The rows are grouped in 4 ways, from coarse to fine. Each group lies inside one group of the grouping before and may be the whole of it. The rows also spread widely along 15 directions, which tell nothing about the answers.
In the rows, 128 means zero.
Some rows, each with its group in each grouping after it:
[162 130 112 118 134 122 157 159 132  98 200 118 153 134 127 165  23 195
 113 142 132  92 169 149 167 117 148  84  98 142 131 102 118  89 140 137
 110  76 129 143 139 135 167] | z_483 lukif Vubob z_341
[119 126 126 101 122 123 122  93 179  91 120 144 112 111 142  75 157 140
 176 149 104  47 127  74  79 138 157 128  69 137 159 153 171 165 150  42
 120 131 116 117  90  98 127] | z_616 nuva nudo z_928
[127 114 187 195 149 174  72 101 142  76 145 147 132 141 120  63 125 129
 161 175 143 103 121 130 190 157 100 101 139 136 116 149 173 140  91 121
  37 140 179  69 142 206 154] | z_483 lukif mon z_170
[143 105 112 100 141 146 161 149 149 178 113 169 102 131  99  99  99 151
  80 130 119  67  67 164 116 137 125  97 108  97 165 114 115 125 146 146
 178 127 138  71 121 112 129] | z_54 sulis Feluz z_866
[ 89 109 140 151  79 135 134  82 118 155 110 155  74 165 105 158 167  85
 150 111 109 143  96 139  78 173  66 207 162 128 120 124 142 144 139  99
 114 159 195 102 126 131 135] | z_54 sulis gat z_353
[121 120 124 166  91 117 128  78 118 109 125 119 105 151 138 129 135  99
 131 118 151 147 167 127 115 190 116 130 127 113 118 140 161  95 166 166
 185 104 167 109 137 156 114] | z_483 lukif sipar z_343
[118  85 130  97 144 136 124 162 130 165 148 165 155 106  86 126  53 112
  68 137 122 118 135 123 140 117 125 177 178 114 148 131 146 131 109 183
 119 116 122 128 106 109 115] | z_616 Miva Lufus z_174
[170 108 152 152 168 114 136  94  49 110  78 150 103 116 139 117 122  90
  72 113 126 142  99 130 136 116 134 143 177 100 177 159 147 137 117 178
 122 130 112 122 113 100 133] | z_483 laran vudor z_703
[134 106 104 108 127  96  80 132 145  93 191 120 158 120 164  89  77 112
 136 196 155 128 178 107 127  91 162 152  96 101 166 127 163  93 128 150
 114 122 128 147 150 156 133] | z_616 meb des z_853
[136 116 159 143 117 108 128 110 101  82 121 131 128  98 153  89 129  89
 115 115 129 124 167  72 125 165 140 111 155 133 127 152 163 128 121 142
 135 110  81 134 128 107 113] | z_616 Miva tava z_301
[124 110 121 161 133 141 191 101 107 129  67 107  52 169  86  93 141 150
 161 119 148 114  75 154 125 163 119  80 108 154 135 127 125 109 164 135
 145  88 131  98  80 121 133] | z_483 laran vudor z_849
[139 133 140 148 120 144 110  86 134  79 163 117 175 119 113 174  96 179
 123 105 117  86 184  98 139 140 133 139 124 113 138 158 152 167 135  98
  80 118 166 138  98 116 167] | z_483 laran dutak z_952
[114  89 119 138  91 142 113 153 129 103 157 128 135 119 121 118 142 144
 172 155  87 124 149  72 140 108 156 177 132 104 133 109 119 142 121  65
  95 133  83 157 124  99 173] | z_616 nuva rogup z_186
[117 131  89 116  98 113 149 116 119 118 150 107 119 161  99 191  83 139
 141 119 173 164 170 144 106 133 121 130 121 121 141 123 110  79 123 157
 131  84 124 179 146 134 136] | z_54 sulis Vuso z_148
[154 149 102 149 100 155 175  96 105 118  77 115  93 165 108 186 141 147
 120  81 138 118 123 153 115 160 125 106 111 120 134 154  89 135 141 121
 184  99 105 151 124 109 141] | z_616 Miva ludon z_59
[111  96  88 109 121 143 136 172 197 119 180  98 162 156  90 115  99 181
 158 169 134  72 153 132 131  94 132 129  86 123 139  92  95 127 135 129
 122 114 145 115 143 147 145] | z_483 laran sanob z_618
[124  91 103 151  79 129 128 137 106 118 124  92 147 136 129 141 193 110
 136 121 102 151 143  85 114  96 137 196 163  69 145 118  85 163 119 121
 136 166  89 146 150 101 156] | z_54 sulis Feluz z_900
[ 97 104  82 100  94  92 149 129 148 111 133 106  92 170 131 127 173 104
 167 149 151 142 149 121  62 107 130 167 100 105 158  86  84  93 143 140
 173 121 113 146 180 131 127] | z_483 lukif sipar z_561
[180 115 107 167 130 146 146 140 104  92 119  79 154 139 147 110 125 151
 118 144 129 100 128 131 174  98 162 104 113 110 145 149 109 149 128 144
 141 124  86 130 122 135 147] | z_616 Miva ludon z_990
[145 130  96 104 115 108 125 121 133 102 154 167 111 133 158 179 103 110
 138 150  78 120 158 126  92 104 158 195 107 143 147 128 141 116 133  77
 135 114 115 164 152  91 126] | z_483 laran dutak z_605
[140 116 107 153 132 130 142 101 125  84 129 110 145 159 129 148 117 144
 103 129 146  84 149 142 122 122 124 137 118 116 171 137 133 147 131 164
 125 112 165 126 130 151 139] | z_483 lukif mon z_293
[167 103 111 180  97 135 136 132  85 113 137  96 148 137 157 140 145 134
 131 138  87 125 117 120 161  98 146 169 142  98 131 133 123 159 143 105
 117 161 122 122 119 120 168] | z_54 sulis Vuso z_244
[154 123 159 127 168 152 140 134  87 153  96 167  97 122  82 118  79 121
  99 128 145 155  75 160 169 123 116  98 177 117 138 146 109 111  81 162
  88 121  85 126 135 118 141] | z_54 defe teki z_169
[120 135 156 142 118 171 124  82 119 129  84 170  92 142  92 162 155 119
 135  98 107 112  93 131 109 160  92 165 151 131 132 164 129 177 106  73
  93 144 142 126 108 110 151] | z_616 Miva Lufus z_836
[158 132 105  95 114 120 123 122 132 163 134 102 127 138 126 161 144 114
 144 141 132 179 117 145 114  66 130 190 122  70 122 140  80 121 143 128
 161 178 114 133 148 118 148] | z_483 lukif sipar z_561
[112 141 151 114  90  87 164  96 116 114 122 113  78 146 140 132 144  70
 161 107 155 159 146 118  72 169  85 124 137 167  89 123 127  94 142 127
 152 122 118 133 157 126 103] | z_616 Miva tava z_301
[130 116 128 142 136 128 130  68 105  94 106 138 137 124 124 140 107 136
  89 107 133  75 138 108 102 149 142 153 127 114 191 178 185 172 143 136
 110 111 156 136  61 106 132] | z_616 Miva ludon z_59
[136 145 102  89 110 129  76 123 167  96 180 141 146 131 131 195 120 125
 177 160 111 160 181 116 109  71 142 200 110 108 133 137  98 123  91  66
  93 145 105 184 187 117 156] | z_483 laran vudor z_703
[161 119 163 105 114 108 139 175 141 117 227  84 181 117 154 117  80 156
 133 153 114  89 135 126 159  83 103 120 122 127  92  85  95 139 137  97
  75 179 148  89 159 145 183] | z_616 Miva ludon z_990
[143 119 141 151 145 166  67  72 152 126 134 192 107 132 131  94 114 145
 126 172 120  82  91 152 139 155 135 144  84  79 173 165 193 135 151  95
 114 146 211  66 100 163 158] | z_483 lukif sipar z_561
[138 128 150 166 128 163 104  77 122  71  63 170  91 138 135  91 203 108
 112 108 138  84 117 106 108 179 117  92 123  79 182 155 120 160  95 118
 157 128 110 111 173 140 141] | z_616 nuva nudo z_928
[131 104 133 164 139 137 133 141 137  87 122 155 119 147 144 100 120  91
 139 167 102  97 133 132 150 132 129 146 153 181 123 133 158 136 100 138
 101 109 120 112 155 151 101] | z_483 lukif sipar z_343
[154 150 133 119 156 117 162 100  92  61  98 119 110 138 131 162 132 150
 160 122 129  95 103 117 107  77 141 119 124 165 177 156 113 171  80  71
  22 124  76 178 114  90 164] | z_54 sulis Vuso z_244
[149 129 156 115 134 110 127  93  88 175  88 103 117 117 103 144 138  53
 121 104 150 235 120 130 122 101  95 188 204  99  90 176 116 123 121 190
 147 172 103 128 123 107 101] | z_483 laran vudor z_703
[ 75  77 147  97 124 107 131 152 145 108 133 143 129 139  98 116 175  81
 108 114 133 115 149  92  69 112  75 182 191 102 165  70  71 151  78 170
 110 148 122 121 206 117 130] | z_483 laran vudor z_703
[162 143 111 162  98 129 156 114 113  96 137  62 147 139 129 138 108 163
 127 108 169 133 174 127 157 155 140  45 107 110 110 144 110 104 144 165
 169  93 103 134 140 146 139] | z_54 sulis Feluz z_866
[108  98 113 121 108  88 172 108 124 145 126 101  98 149 124 107 123 102
 138 135 140 131 128 130  87 139 116 160 125 139 124 115 153 103 185 163
 165 121 160 103  95 125 105] | z_483 lukif mon z_293
[154 110 154 144 103 142 146 152 104 129 163 109 124 116 122 101 130 184
 151 132  98 105  90 110 166 122 130  88 121  92 116  94  93 135 144  65
  87 159 114  88 121 107 213] | z_54 sulis Feluz z_900
[ 93  99 125 107 104 109  98 125 157 146 172 113 135 144 117 109 135  90
 174 178 140 163 127 124 101  87 102 210 141 105 126 113 128 122 122 123
  83 181 157 118 154 155 131] | z_54 defe teki z_169
[175 152  81 115 134 114 194 120 133 118  81  81 127 153 145 148 137 117
 121 120 138 102 118 154  99  90 142 108 108 157 135 165 101 149 131 155
 179 123  78 141 134 112  84] | z_54 sulis Feluz z_866
[132  98 106 131 107  93 156 131  64 134 157 117 128 124 124 170  59 119
 107 128 121 171 150 120 133 113 147 174 165 124 144 124 153  96 144 159
 109 102 115 168  96  93 141] | z_54 sulis Feluz z_866
[158 144 110 134 114 130 172 102 121 126 130 107 108 143 110 158  82 183
 127 105 149 112 140 151 139 166 141  70  84 120 119 139 125  94 181 133
 175  81 139 123  96 120 153] | z_483 lukif sipar z_561

New rows, each followed by its group in each grouping:
[154 124 112  98 141  92 115 102 111  97 151 119 146 105 150 133  96 132
 123 149 133 135 161  99 112  81 176 160 111  93 174 155 151 120 139 130
 114 126 103 161 104  96 146] | z_483 lukif mon z_293
[174 117 121 177 150 157 138 124 109 116 108 118 109 157 145  91 112 138
 159 186 104  89  56 165 175  88 138 142 106 161 136 154 154 158 135  89
  71 149 142 102  88 151 154] | z_616 meb des z_853
[144 145  98 104 132 139 125 116 148 164  91 131 112 147 104 146 116  81
 138 140 162 183 123 164 115 110 123 146 139 122 115 178 117 103 100 173
 170 127  88 145 151 139  75] | z_54 sulis Vuso z_148
[109  89  87 164 101 150 140 162 179 127 128  41 168 171  95  84 159 117
 169 161 166 146 170 126 159 111 121 134 136 122  85 125  94 123 129 210
 177 122 110 110 154 186  91] | z_483 lukif mon z_170
[139 113 173 156 130 139 158 136 123 129 118 119 130 125 110 102 121 111
 125 115 117 117 122 122 164 153  97 110 180 158  76 135 131 144 124 154
 117 132 124  81 127 133 120] | z_483 lukif sipar z_343
[123 132 148 142 142 169 163 114 141 109  93  82 147 153  59 132 124 164
 128  93 181  92 126 136 145 141  86  78 147 144 126 158  91 175  93 165
  88 113 123 124 109 147 134] | z_616 Miva ludon z_990
[156  99 132 136 146 131 102 123  87 141 144 143 101 134 122  93  97 135
 117 171 156 167  92 157 162 102 141 128 119  52 168 118 122  75 135 162
 123 140 140 105 136 151 181] | z_483 lukif mon z_293
[ 98 128 113 112 133 127 133  92 137 109 107 143 112 156  85 177 111 104
 133 119 163 147 163 134  89 134 108 168 150 143 152 153 133 121  95 164
 109  93 131 171 135 129 105] | z_483 lukif mon z_293
[149 110 127 161 100 112 154 117  92 133 129 104 153 121 137 171 108  87
 102 100  86 156 172 109 139 133 127 199 189 141  83 155 155 144 156 158
 158 129 127 134 105  94  99] | z_483 laran dutak z_952
[ 98  94 105 102 127 159 138 174 167 143 142 112 148 151  52 157 124 152
 163 143 116 130 133 123 129  68 116 192 155 127 129 105  64 154  89 121
  80 133 100 153 138 108 148] | z_483 laran dutak z_605
[109 111 161 153  91 109 123 103 107 112 146 118 125 127 128 141 140  83
 146 114 121 170 172  91 122 159  99 177 181 129  89 129 146 124 133 135
 111 137 140 125 141 128 132] | z_483 lukif sipar z_561
[115 141 145 143  79 118 135  63 103 122 123 112  77 161 116 155 160 122
 159  98 166 163 123 136  85 178  81 118 120  96 125 123 113 104 147 111
 128 140 172 117 146 144 166] | z_54 sulis gat z_353
[143 126 140  92 130 108 162 142 157 123 173  80 141 127 117 103 104 176
 154 136 139  89 129 123 123 101 121  87  91 127 112  99  97 123 161 110
 116 139 135  92 125 121 160] | z_483 laran dutak z_605
[149 136 101 116 124 122 129 125 126  81 167  80 160 167 133 180 107 153
 130 143 170 119 153 153 121  67 118 143 103 102 170 121  74 136 101 140
  90 138 135 168 174 160 171] | z_616 Miva ludon z_990
[122 130 152 152 101 107 134  90  71 100 141  88  98 146 117 144 111 122
 180 126 168 190 142 114 134 135 106 131 142 135 111 128 129  96 130 116
  62 121 129 163 118 136 178] | z_616 meb des z_853
[120 110 102  88 131 130  89 114 139 137 140 158 130 125 103 135 112 135
 103 143 159 136 133 125  96 107 141 156 116  43 206 134 114 114 106 154
 130 132 129 144 146 122 152] | z_54 sulis gat z_353
[138 137 117 127 123 155 126 120 158 104 108 164 118 140 114 154 137 125
 117 115 122 103 155 130 118 153 129 119 127 120 138 142 104 133 102 131
 166 102 103 134 176 124 121] | z_483 lukif sipar z_343
[140 122 100  86 139 162 139 155 185 130 140 117 172 127  87 145 103 185
 121 136 127  62 133 123 126  77 136 136 102 105 154 137  86 175 110 111
 119 134 104 143 119 111 148] | z_616 nuva rogup z_186
[123  94 156 105 123  86 129 130 132 120 157 144 134  97 163  71 114  78
 114 152 108  98 141  85  99 127 124 165 147 132 130 119 178 133 147 132
 129 150 132  98 124 116 104] | z_616 nuva rogup z_186
[128 139 119 130  91 102 156  54  96 117  85  89 115 134 127 178 164  98
 143  80 131 151 150  91  69 137 121 191 141 120 131 178 145 163 163 112
 149 139 122 168  77  84 120] | z_616 nuva nudo z_928
[148  83  94 136 118  94  95 141 121  89 201 117 157 123 187  72  95 140
 116 200 128  94 148 112 136  92 180 140  82  69 197 101 162 101 153 143
 123 134 149 110 143 153 161] | z_54 sulis gat z_353
[125 115  90 105 147 145 142 143 160  90 123 151 155 151 101 164 107 152
  80 124 140  50 145 138  97 102 125 133 127 118 210 125  91 169  68 161
 105 101 119 155 168 127 129] | z_54 sulis gat z_353
[141 128 151 166 140 160 102  89 115 124 114 165 108 142 110 137 101 109
 120 135 138 150 124 156 158 161 109 139 154 122 123 167 161 116 114 154
 114 117 157 111 131 161 127] | z_483 lukif Vubob z_341
[117 126 114 116 138 163 108 123 166 102 137 110 171 160  73 161 126 165
 115 127 183  98 143 144 119  95  94 127 132  82 182 135  69 166  61 166
  73 138 147 143 173 167 159] | z_54 sulis gat z_353
[106 103 148 113 135 109 154 115 133 132 131 119 103 119  95  71  99 138
 144 131 159 118 130 106 119 160 126  89 122 134 125 121 156  97 159 155
 125  98 131  97  84 120 126] | z_483 lukif mon z_170
[101 104  94 105 154 134 140 138 160  94 126 105 160 150  63 142  90 153
 109 125 188 109 183 124 116 108 127 115 137 121 180 129  98 126  85 215
 117  69 108 168 143 137 113] | z_483 laran vudor z_703
[120 113 123 139  80 138 152 134 133 116 155 110 116 137 110 130 145 177
 171 122 100  98 125 104 128 142 131 115 106 108 120  93  93 136 151  53
 112 133 117 121 130 103 189] | z_54 defe teki z_169
[138 113 131 152 134 121 151  96 111 120  71  74 111 145 120  77 186  99
 149 126 156 142 110 117 116 116 124 124 137 110 128 157 118 143 145 169
 158 146 109 100 113 128 110] | z_483 laran sanob z_618
[129 124 123 125 122 136 132  95 134  94 135 110 173 124 105 158  97 160
  83  90 156  79 180 105 114 151 128 119 126  99 168 160 138 165 128 159
 131 103 145 144 102 119 137] | z_616 Miva ludon z_990
[175 146 143 124 159 137 146  97 147 135  83 121 127 102 123  92 115 124
 125 119 119 102 114 124 141 136 146  93 121 148 101 199 163 154 150 132
 161 127 102  91  75 100  88] | z_483 laran vudor z_703
[165 143 148 140 128 156 116 102 133 107 110 165 136 120 146 151 135 106
 104 117  88  84 118 126 126 134 116 161 142 134 130 177 142 186 106  88
 119 156 127 120 134 115 129] | z_616 Miva tava z_301
[133 120 133 132 104 137 116 123 143 127 137 131 165 126 120 147 116  99
  73  99 140 116 180 114 120 158  94 143 164  92 122 135 114 146 115 184
 175 132 142 122 173 140 117] | z_616 meb des z_853
[149 141 122 108 123 152  85 112 164 138 116 160 134 123 119 154 143  92
 115 124 121 155 155 131 116 124 120 163 141  83 120 163 105 133 101 138
 182 148 109 128 185 124 109] | z_483 laran vudor z_703
[101  98 125 189 118 166 125 125 139  87 132 151  86 173 112 110 131 141
 205 180  93 102 109 135 157 144 129 158 121 184 124 120 162 130 117  67
  50 101 146 122 115 156 152] | z_483 lukif Vubob z_341
[126 116  89 159 128 172 136 134 151 109 105 117 130 180  80 157 123 138
 121 128 158 125 151 167 145 132 111 122 133 121 143 133  85 122  94 188
 156  88 127 140 172 165 118] | z_483 laran vudor z_849
[129 109 127 168  79 147 117  91 133 131 100 157  96 130 149  98 191 106
 129 119  84  95 112 107 104 190 128 146 120  88 133 141 153 153 161  87
 186 151 150  76 128 116 132] | z_54 sulis gat z_353
[ 91 102 149  97 105 131 141 126 168 163 125 130 118 127  79 100 158 120
 119  96 144 114 136 105  88 167  81 127 146  85 114 100  95 131 145 157
 178 143 147  78 144 121 127] | z_483 lukif mon z_170
[100 112 133 144 124 149 133  99 155 104  91 175  83 138 104 105 147 113
 141 120 109  85 135 111 100 190 121 125 128 154 140 139 158 136 125 108
 142  90 133 108 122 113 105] | z_483 laran vudor z_849
[133  91 141 166 112 123 133 120  79 114 141  55 147 140 101 116 143 147
 126 112 169 173 144 112 158 112 112 125 160  57 135 108  83 118 140 185
 119 143 135 118 130 140 186] | z_483 laran vudor z_849
[123 148 143  77 138 131 144 105 162 101 116 133 137 112  80 154 127 161
 114  73 153  90 172  93  85 144 121  84 123 108 149 140  86 148 105 126
 135 100  94 145 143  82 135] | z_483 laran dutak z_952
[119 101 124 112 121 149 146 164 169 138 110 119 146 106  91  79 132 135
 134 124 114  85 142  79 133 133 140 114 141 132 113 132 111 160 120 129
 148 116  66 120 112  93 116] | z_616 meb des z_853
[153 121 141 144 143 144 119 100  79 166  84 175  71 123 111 112  99  92
 125 145 126 182  72 154 151 141 135 143 159 117 134 174 166 101 118 140
 117 128 109 118  95 115 122] | z_54 sulis gat z_353
[115 133 146 128 101 152  53  82 150 116 129 158 121 118 107 134 168  99
 165 130 133 181 170  91 113 150 124 168 137  64 120 163 127 122 106  99
 137 149 120 137 167 126 142] | z_483 laran sanob z_618
[176 147 150 120 151 142 153 136 147 111 104 168 122 116 145 146 123 100
 117 120  61  78 112 134 131 115 119 140 153 188  97 158 126 177 100  84
 120 142  93 109 150  91 102] | z_483 laran vudor z_703
[155 146 138 134 110 148 107  68 123 127  71 133 121  99 138 116 181 104
 136 102 106 130 130  83 111 152 155 148 126  92 122 209 155 174 145  85
 174 152  83 127  84  82 117] | z_616 Miva Lufus z_836
[127 119 167 133 173 153 123 120 141 115  89 164 145 104  90 103  97  87
 110 129 121 117 143 105 154 138 121 142 199 178 111 192 175 166  69 170
  79 109  90 125 103 115  75] | z_483 lukif mon z_293
[113 123 142 155  95 107 145  85 110  81 131 172  79 158 159 161 144  91
 118 107 104  99 151 128  79 192  96 155 138 148 141 105 151 119 142 110
 141 106 173 118 171 134 131] | z_483 lukif Vubob z_341
[175 115 125 135 149 102 142 147  97  84 139 125 126 137 187 102 126 106
 125 177 105  95  94 139 133  60 144 142 128 139 168 119 122 144 100 117
  76 157 102 120 165 133 144] | z_54 sulis gat z_353
